There are 5 ways to turn a row about zero (a turn may also mirror it). The second row of each pair is the first, turned, with some noise. The first 45 pairs use one turn. New pairs use 2 turns, one after the other, and a turn may come again.
Known pairs, each followed by its turns in order:
[ -6  32  -4  18 -32 -52  -4 -10]
[-38  45  26  -7  16  26  10   5] : z_669

[  2  -3   2  25 -27  22   5   3]
[  0   8 -22   4  -6   4  12  33] : z_86

[  5 -13 -20 -20  37  -6  14   8]
[  7   1  -4  20  10  -1 -27 -34] : z_86

[ -1 -12  15  12  -2  25  -7  -4]
[  0  -5  10 -16   5   5   5 -25] : z_40

[ -4 -14 -10  -4   9   0 -52  -5]
[ -5  11 -26  19 -29  21 -17   6] : z_669

[  0   5  10  12 -24   0  37   6]
[-6 25 32 14 14 -7  3 -6] : z_40

[ 29 -10  18   0  11  11 -13  -3]
[  2 -13 -18   3  12  -6  -3  27] : z_852

[ -6 -13   1 -26 -10  15   7  -8]
[ -3  15  12  28   4 -18  -4  15] : z_852

[  1  -5  33   8   0  -6  13 -10]
[-11  -4  14  -2   5 -30  -2 -13] : z_40

[  0 -17 -41   6  14  -5  -3  -4]
[ 21  -2   7  15  14  20 -18  26] : z_811

[ 21  12 -17 -25  28  -7   7   6]
[  1 -14 -20  23 -19  -6  21  -2] : z_852

[ 52   8   8  27  -1  33 -52  20]
[-12 -71 -10 -14  26   7  -5  41] : z_852

[ 12   0  20  18   0   6   2 -18]
[ 15 -13  -1 -10  -8   2  -9  23] : z_86

[ -7 -30  -9  -7  -6 -15  -7  15]
[ 9  5  9 25 16 21  6 -5] : z_852

[-20   4  -7   7  33 -17  -1  14]
[ 19  -3  20   0 -11  25  -9 -16] : z_669

[  6  -3   7 -31  50 -15  23  23]
[ 22   5  44  17 -16 -40  15   7] : z_811

[  4  17   5  -1 -26  -2  -4  11]
[-22   6  -4 -18  -4   3   7  15] : z_86

[ 7 26 -2 -1 -5 -3 -2 -8]
[ 0 18  0 -1 10 10 13  2] : z_669

[  2  35  -2   4 -12 -52  15 -26]
[-37  25 -23  25   9 -22   2  30] : z_40

[ 17   6  15  13  -4  -3 -12   3]
[ -6  21  -7   7  -4 -13   1 -14] : z_669

[ 6 -1 36 19 -5 -6 -7  6]
[  5 -11   8  -6 -17  27   5  22] : z_86

[  0   7 -12  -1   7  14  -1   0]
[  9  -3 -11   7   4  -1  -1   9] : z_811

[-20  52  -4 -36   3  26   3   9]
[ 31   1 -16  11  57   2 -22  11] : z_40

[ 12  -1  20   3 -18 -52  -8  42]
[-47 -21  25   1 -37  35   6  -3] : z_86

[  5 -11  -4  -9  -6 -52  13  -5]
[ -9  16  25 -35  -9   8  -9  11] : z_669

[ -8   8  30   3   5 -13 -23 -17]
[ 14 -13  34 -13  -4   6  10   6] : z_86

[ 14 -13 -10   2 -52  -1 -16 -14]
[ -8  22 -15  11  -9  15  41 -31] : z_40

[15 15 31 -3 14 -3  8 -3]
[-11 -19   8  14  12 -26 -19  -4] : z_40

[-52  23  -6   4  -8 -12   9  -5]
[-11  14 -12 -21 -34   2  -9  34] : z_811

[-17  14   2  -8   2   7  -6   8]
[ 11   7  -9  -8  12   1 -14   2] : z_40

[ 28 -13  17  11  37 -30 -13  11]
[ 15 -18  19  12 -41  16 -28 -14] : z_86

[ 13  13  15  32 -52  30  24   8]
[-22  13 -41  17 -15  29   9 -43] : z_811

[ -9  -2 -49  -1  10  -1  31  -1]
[ -5  -9 -38  21  17 -26   2 -26] : z_86

[-12  -9  19   1   9  21  12   7]
[-23  -2   0  18  -2 -15  12  -3] : z_811

[ 13  37 -23   6  22  41 -28  39]
[ 30   1   2  60 -25  -9  29 -22] : z_669

[ -3   9 -15 -36   9   5  35  28]
[ 25  14  18  27 -33  -2  37   9] : z_811

[  2   3  -5 -14   3  10   8 -52]
[ 10  17   5  -3   2 -54  14   1] : z_852

[  6  15 -23  -2  -8  52 -38  27]
[  3 -15 -13  64 -21  -8  25   3] : z_669

[-17 -14 -11  11   8  25  11 -33]
[ 14  22  20 -19   2 -21  16  19] : z_852

[ 11 -21  13 -44   8  -3   7  10]
[  6 -22 -11 -34 -33 -10   6  11] : z_669

[-37 -21  11  52  -1 -41  24 -24]
[ 26  52 -14 -47  18  25   4 -17] : z_852

[  7  -2 -14  41   7 -12  35 -38]
[  1  28 -21 -49   5  -7  34   1] : z_852

[ 6  3  0 -6 13 15  1  3]
[  7 -16   3   2   7   2  -4   3] : z_40

[ -8  26 -24  -1  45 -12  -4   0]
[ 29   3  -7   5  -4 -31 -12  31] : z_811

[  8  -1  52  34  52 -29 -15  -2]
[-20  -8  20   0   5 -60 -49 -16] : z_811

New pairs. What belongs after each?
[ 11  -4   7  42  12  26 -33  -7]
[  2  46   6  33  16  21 -17   2] : z_669 z_669

[-25   0 -16 -11 -15   1   3   4]
[ 16   0  14 -10  15  13 -11  -9] : z_86 z_669

[-18  -3   5  -5  12  10  10   2]
[  4 -16   8  -5 -10   0  16  -5] : z_669 z_40

[ -1  27  10   4   7 -13  39 -18]
[-33  -3   4 -17  14 -30  15 -12] : z_852 z_86

[ -5 -37   1  44   8   6  -4  -1]
[-15  27 -22  18 -16  25 -25 -17] : z_669 z_669

[ 14  52 -16 -32   6  -6 -28   1]
[-31  -7 -29  42   8  -1  38   2] : z_811 z_852

[28 46 -2  5 16 -3 21  1]
[  2  11  11 -15 -10  45  11  31] : z_852 z_811

[  8   6  51 -16   4 -10 -11   2]
[ 25 -40 -10  -8  16  14 -23  15] : z_852 z_811

[ -2  -2 -24   7  13  22  -7  35]
[-33   3  19  -6 -18  -3   8 -35] : z_669 z_40

[  9   5   3 -17  -1  22 -17  51]
[-25 -23 -10  28  -2 -14 -31 -17] : z_852 z_669

[24 13  5 30 -8  2  0  7]
[-17 -11 -21 -12  -3  12  23   7] : z_811 z_40

[ 12 -33 -28   0  21  -8  -5  20]
[-16 -22  18 -11 -14   4 -11 -33] : z_811 z_40

[-12   8  -5  -5 -20 -52  -2   2]
[-50  12  23  -5 -12   3   5  22] : z_86 z_811

[-17  10   7  -2   6   2  -4 -24]
[  6  -3  19  -3 -13  22  15   3] : z_811 z_669

[ 42 -33  -6  -3 -12  27   1  18]
[ -4 -49  28 -19   3  17 -20 -20] : z_86 z_852

[ -9  24  -7 -26  10 -10  -2  -5]
[-24  14  -7  -1  -6  -3  27  -2] : z_852 z_40

[-36  -2  10  -2  -2 -25  16 -52]
[  7  -5  44 -39 -16  25  19   3] : z_40 z_669

[-24  -9  -8  -6 -17  -7  -1 -47]
[ 39  -9  -8   0  25   5 -32   8] : z_811 z_40

[-10 -10   1 -18   2   3  10 -17]
[  5  -8  12 -12   6   3  15 -20] : z_811 z_669

[-11  12  16  36  -6 -21  -6 -51]
[ 19 -24 -35  36  -9 -14   4  32] : z_852 z_40

[ 21 -12   1   0  15   9  -8 -23]
[-16  24  -5   5 -25  -5   1  -9] : z_86 z_669

[ -4 -21   8 -11  -5  -5 -32  11]
[-24  -1 -17  -3 -19 -18  -5 -23] : z_86 z_811

[ -8 -25 -25  -6   3   1 -27  -1]
[ 19 -18  21 -14 -19   5 -16 -15] : z_811 z_40

[ 13   1 -15   2   4   8  -4   3]
[ -3  -5   0  -9   7  -3   4 -19] : z_86 z_852

[  4 -28 -52 -24  22   6   4   8]
[-31  35 -16 -29 -12  17  -2  28] : z_852 z_852

[ 13  43  -1 -11 -13   1 -24  10]
[ 26  22 -25  20  22 -21   5   4] : z_86 z_40

[ 18  -5 -27  10  -4  32  -7  12]
[ 22   5   8  23   7 -22 -26   7] : z_811 z_669

[  8  27   9  -8 -14  17  33 -26]
[18 14 18  3 30 17 29 19] : z_811 z_669

[ -9  11   7 -39  -5  -6  -1  14]
[-37  12  -8 -21  -3   6   8 -11] : z_852 z_40

[-22  25 -29  -4  25   3 -19   4]
[ 15  47   1 -26  11   3  -7  -2] : z_86 z_811

[ -5  22   8 -32  -4   5 -17   0]
[ 1 21 -6 27 -4 21 17  5] : z_669 z_811

[ 22  -2  14   3  14  -6  13 -20]
[ -8   2 -16  12 -32  -9  -9   8] : z_86 z_669

[  7  -6   0  -6 -20 -33 -15   4]
[ -9   3  27   3 -14  -8 -23  -9] : z_669 z_852

[  0   3 -18 -26 -20 -12   8  -1]
[ -7  -5  13  19 -28   3  27  -5] : z_669 z_811

[  6 -19 -11  -4   9 -19 -21  23]
[ -5   8   6 -33  15  -6 -25  -6] : z_86 z_852

[-41  10 -32  45   5  -8  48  14]
[-11  19  -9 -51  62   2   2  22] : z_852 z_86

[ 10 -52  20   2  14   7   2   0]
[ 18 -16   4  27  42   0   8 -25] : z_669 z_852

[  9 -31 -26  -1   0  -8 -12  19]
[-42   5   4  12 -11  -6   1 -10] : z_669 z_669

[-11   4  -5  26 -32  -6  11 -11]
[ 15 -11   4  -8  20  22  22 -19] : z_40 z_669

[ -2 -11  21   9  -1  51   9 -41]
[ 28  15  22   7 -46 -25  17  -8] : z_86 z_669

[-15 -45  16  -5  16   5 -45   4]
[-35   1 -16  42   0  19 -13  32] : z_669 z_669

[-43 -12 -52   7  -6  -5  -7  -5]
[ 31  -8 -22  20 -23   0  46 -16] : z_40 z_811

[ 20  31  17  -1  -6 -10  -7   1]
[ 14   5 -17 -16 -24   5  20  18] : z_852 z_40

[  9 -12 -11 -15 -12 -20  -3   7]
[-15  16 -11  18   9  -4 -23  12] : z_852 z_811

[  8 -23  18   2  -6  17   4 -48]
[  4 -15  11 -47   9   2 -17  17] : z_40 z_669

[-19  -7 -27 -26  -1 -24  -2  11]
[ 16  -2  17  24   0   1 -12 -37] : z_811 z_40

[ 20  -3   0  -6  -5  -2 -52 -52]
[ 31  31  16 -37 -37  -1 -34  -1] : z_852 z_669

[ 11   1 -12   1 -10  21   3  41]
[ -4 -19   3 -21  11 -17 -14  33] : z_40 z_852

[  0 -17  21  13 -31  10 -23  12]
[ 13 -26 -10 -28  -8   3 -29  -8] : z_852 z_40

[  2  11   8  14 -22  -7 -23  20]
[-19  17 -22  -7 -16   9 -11  12] : z_669 z_811

[ 52  -7 -36 -24 -17   0   6 -11]
[-36 -11 -16  10 -19  41 -12 -29] : z_669 z_852

[ -2  -1   9  13  36 -17 -21  19]
[ -6  10 -25 -25  28   3   6 -19] : z_669 z_811

[ -4  25  -3   5  23   3 -22   4]
[ 18 -19  24  15   0   3   4   8] : z_40 z_852

[-34  33  -2  21   0  -6 -14  18]
[ 12  21   2 -37  -7 -26 -12  34] : z_669 z_852

[ 14  -7   0   7   7 -14 -25  -1]
[-12   6  -4  16  15 -17  13  10] : z_40 z_86

